There are 5 ways to turn a row about zero (a turn may also mirror it). The second row of each pair is the first, turned, with some noise. The first 45 pairs use one turn. New pairs use 2 turns, one after the other, and a turn may come again.
In the rows, 128 means zero.
Some pairs, each with its turns in order after it:
[118 132 133 109 105 142 151 169]
[164 163 112 135 134 152 137 132] : B

[176 143 174 104 135 116 142 124]
[103 130 110 125  87 117  74 140] : S

[ 92 112 110 111 165 100  97 126]
[125 111 135 175 151  85 130 113] : B

[137  88 153 108 140 120 180 173]
[158 106 162  88 101  89  87 115] : S

[ 89 198  49 194 152 134  96  95]
[184  99 187 164 210 150 187 139] : V

[128 162 145 151 118 166 100 139]
[110 116 179 109 127 100 135 118] : F

[207 130 128 120 131 123 130 152]
[121 151 118 153  64 130 161 144] : V

[ 90 152 124 161 116 139 115 133]
[148 108 166 118 106 109 113 128] : F

[135  93  54 160 108 132 127 144]
[192  81 120 144 109 164 128 141] : V

[121 111 111 114 145 120 110 145]
[112 113 107 152 107 130 128 134] : F

[131 131 158 129  63 111 142 130]
[133 169 143 119 159 115  79 133] : F

[ 67 114 179 146 170 131 111  85]
[147 150 178 126  71 177 151 159] : F

[102 207 103  49 130 119 122 145]
[162 181  44  75 137 149 128 127] : S

[105 119 102 148 107 114  78 139]
[122 140 124 109 125  75  94 106] : K

[153 101 141 103 141 120 150 194]
[131 150  80 154  79 116 110  96] : V

[122 104 124 125 165 121 155 152]
[157 152 121 143 116 118  99 106] : V

[182 193  95 157 132 123 169 130]
[163  85 116 103 198  98 155 113] : F

[ 49  91  98 123 145 137 127 131]
[ 85 135 168 127  93  89 157  89] : K

[ 97 160 114  70  78 126 139 146]
[118 105 133 134 150 152  55  93] : F

[207  95 130 118 129 128 122 124]
[174  76 117 154 167 135 117 131] : K

[ 76 156 128 207 123  93  81 122]
[121 121 160 145 161 205 169 185] : S

[146 103 190 151 136 142 128 128]
[186 151 149 159 136 133 142 139] : K

[103 131 207 121 147  49 122 146]
[134 108 144  78  75 152 110 213] : S

[116 129 107  71  49 188 106 113]
[223 131  98  79 126 112  95 116] : B

[124 109 167 129 163  72 135 147]
[148 124 164 107  78 132 111 174] : S

[132 193 119 129 146 119 125 121]
[118 158 137 156 162 133 169 134] : V

[109 117 142 134  90 192 112 170]
[136  88  87  86 124 110 157  89] : V

[156  97  49 142 189 129 124  96]
[151 191 157 195 113 101 161 101] : S

[ 83 133 142  67 143 142 133 147]
[109 118 147 170 116 179 107 100] : F

[ 76  82  96  77 146 134 125 202]
[169 103  51 161 139  95  75  95] : V

[131 142 122 122 170  98 126 142]
[ 96 150 140 156 130 106 141 124] : B

[149  68  74 135 110 171 113 128]
[180  81 135 129  72 137 127  89] : B

[ 82  49 134 122 152 141 137 160]
[179  78 168 108 112  90 163 117] : S

[143  49 184 159 133 117 102 141]
[107  63 184 138  72 123 137 139] : S

[166 133  99 116 128 144 168 131]
[130  79 102 124 121 155 145 137] : K

[115 138 207 140 130 124 119 166]
[121 150 136 155 154 162 107 197] : B

[155 130 132 177 103 104 186 117]
[ 86 120 101  96 107 177 167 133] : B

[ 70 110 115 123 174 131  55 131]
[ 99  89 142 146  46 147 134 160] : F

[161 119  63 122 110 141 111  86]
[119  56 128 118 114 117  79 128] : K

[145 131 136 124 121 192 101 138]
[134 108 109 101 114  92 176 131] : V

[121  93 129 207 106  88  88 101]
[164 154 120 166  92  71  67 112] : K

[156 120  81 109 129 143 113 180]
[161 156 129 161  76 116 131 101] : B

[122 131  77 164  78 133 139 126]
[127 104  95 103  76  94 110 141] : K

[162 182 140 129 120 177 144 137]
[133 182 147  85 110 152 100 128] : B

[ 93 135 119 102 124 176 145 111]
[100 115 171  99 104 140 151 144] : K

New pairs, each followed by its turns in order:
[119 200  90 146 107 125 157 126]
[194 143  89 131 130 110 110  87] : K B

[133 178 207 105 138 125 154  73]
[ 93 173 107 144 216 110 126  96] : V V

[106 136 145 130 114  81 117 110]
[172 149 156 118 122 135 153 125] : B S

[137 110 136 142 132 111 121 157]
[120 105 145 106 129 144 126 136] : V V

[118 128 207  92 118  87 146 135]
[136 171  92 106  98 180 158  90] : K K

[139 146 134 123 143  80 134  84]
[ 92 115 117 159 137 118 155  88] : F F

[124 132 113 140  49 203 149 137]
[ 97  39 140 124 142 137 176 142] : V K

[160 106 158  86 121 148 136 125]
[130 130  99 111 107 132  80 155] : S F

[ 51 142 102  49  53 105 148 161]
[ 37  65 133 137 188 182 171 126] : S K

[143 184 139 129 180 180 132  80]
[156 118  85 105  89 112  81  64] : S K

[126 127 116  72 175 120 104 158]
[149 129 133 126  96 188 168 119] : K F

[ 52 173 123 124 136 140 137 164]
[ 73 133 172 120 131 111  84  85] : B B

[163  86  84 162 119  49 123 128]
[164 111  97 215 104 165 136 129] : F V

[ 98 136 134 114  99 160 145 148]
[123 150 164 109  95 113 116 109] : B B

[181 123 151 170 159 132 110 176]
[ 61 123 149 114 171 106 111 159] : V S

[136 142 117 146  49 132  86 207]
[ 78  80 174 190 149 120  79 109] : F V

[146 142 135 136 123 188 126 113]
[140 157 125 117 134 119 182 134] : V B

[142 102 148 135 125 111 118 207]
[184 104 141  86 129 118 115 172] : S B

[121  89 142 147 165 111  51 184]
[107 132 127 181 140 196  63 132] : K K

[155 127  99 132 106 118 114  88]
[150  88 143 106 122 133 108  98] : V S

[156 143 112 156 154 137 159 126]
[117 159 131  86 115 149 128 147] : V B

[123 155 111  96 103 156 129 103]
[156 178 129 138 143 121 149 132] : S S

[146 139 169 197 145 112 137 102]
[139 140  79 140 168 171 171 143] : F K

[122 134 177 139 106 109 139 142]
[131 126 148 103  99 164 108 117] : V F

[ 86 129 143  77 130 107 128 112]
[173 107 129 117 146 144 128 174] : K S

[129 126 104 151 158 155 130 145]
[133 147 108 110 165 119 146 139] : V F

[ 50 109 126 117 126 114 131 104]
[105 133  83 131 185 150 117 154] : K B

[130  90  90 113 133  79 133 128]
[ 78 168 116 118 143 152 132 120] : S V

[157 139  96 111  67 124 121 119]
[ 78 119 147 125 159 119 103  92] : F K

[160 102 118 174  76 121 119 156]
[ 95  85 132 125 158  82 141  92] : V S

[144 121 117 102 178 166 194 128]
[158  96 161 138  80 128 184 155] : K K

[129 117 202 153 105 143 138 134]
[132 190 115 118 144 180 121 148] : F K

[118 138 134 115 136 118 154  85]
[122 155 133 102 155 152 134 116] : V K

[129 207 177 133 120 123 128 146]
[ 99 136 137 101 203 148 142  92] : V B

[120 127 146 134 128 117 139  76]
[120 150  89 121 123 114 160 136] : F V

[ 88 158 130 134 188 183 191 121]
[154  95  63 186 120 100 104 178] : B S

[135  49 134  49 176 126 154 126]
[124 128 110  92 132 180  88  32] : F B

[166 207 131 127 146 134 111  84]
[ 98 187 135 141 172 183 155 131] : V B

[130 124  90 144 195 151 117 105]
[ 85 149 136 131  88 135 148 182] : V B

[125 102 146  82 124 127 189 133]
[159 134 166 119 149 116 185 150] : F V

[135 171 142 121 139 145 128 118]
[123 155 136 144 121 158 149 118] : F F

[150  87 102  49 122  92 178  91]
[116  52 105  86  89 112 156  73] : F F

[135 127 109 133 144 129 155 114]
[114 125 147 143 117 138 135 149] : B K

[115 141 176  98 113 106 183 129]
[140  93 129 175 159 147 156  87] : B F

[127 123 125 134 100 131 151 118]
[116 125 139 147 152 115 134 132] : S B

[113 145 142 129 207 156 104 142]
[193  81  93 115 116 116 111 129] : S K

[140 121 128  79 134 147 104 114]
[ 85 144 133 152  99 133 123 136] : B V

[116 153 170 144 106 118 103 128]
[140 144 129 177 120 116 102 111] : B B

[ 49 127 111 165 127  98 104  97]
[104 127  55 113 167 109  83 152] : K B

[157 131 125 107 169 106 122 158]
[ 97 109 116 112 122 148 169 152] : S V

[158 120 142 164 112 176 139 143]
[131  90 179 111 125  96 105 134] : S V

[ 61 124 116 123 120 187  93  95]
[ 92 178 147  85 125 146  64 115] : F F

[125 134 101 136 151 166 122 156]
[122 139 156  78 129 124 139 143] : B F

[150  94 118 103 148 135 131 120]
[107 141 139 104 120 159 125 110] : V S

[124 101 146 124 117 126 137 115]
[122 122 108 112 113 134 149 121] : V S

[129  85 134 124 138 125 113 138]
[122 112 126 136 104 159 138 146] : B B

[112 117 108 112 143 116 113 120]
[126 120  98 131 123 142 141 148] : S K

[121 156 135 104 155 113 172 138]
[107 153 119 128 112 180 143 133] : B K

[139 150 111 203 180 137 133 174]
[142 138 203  81  77 116 110 112] : B F

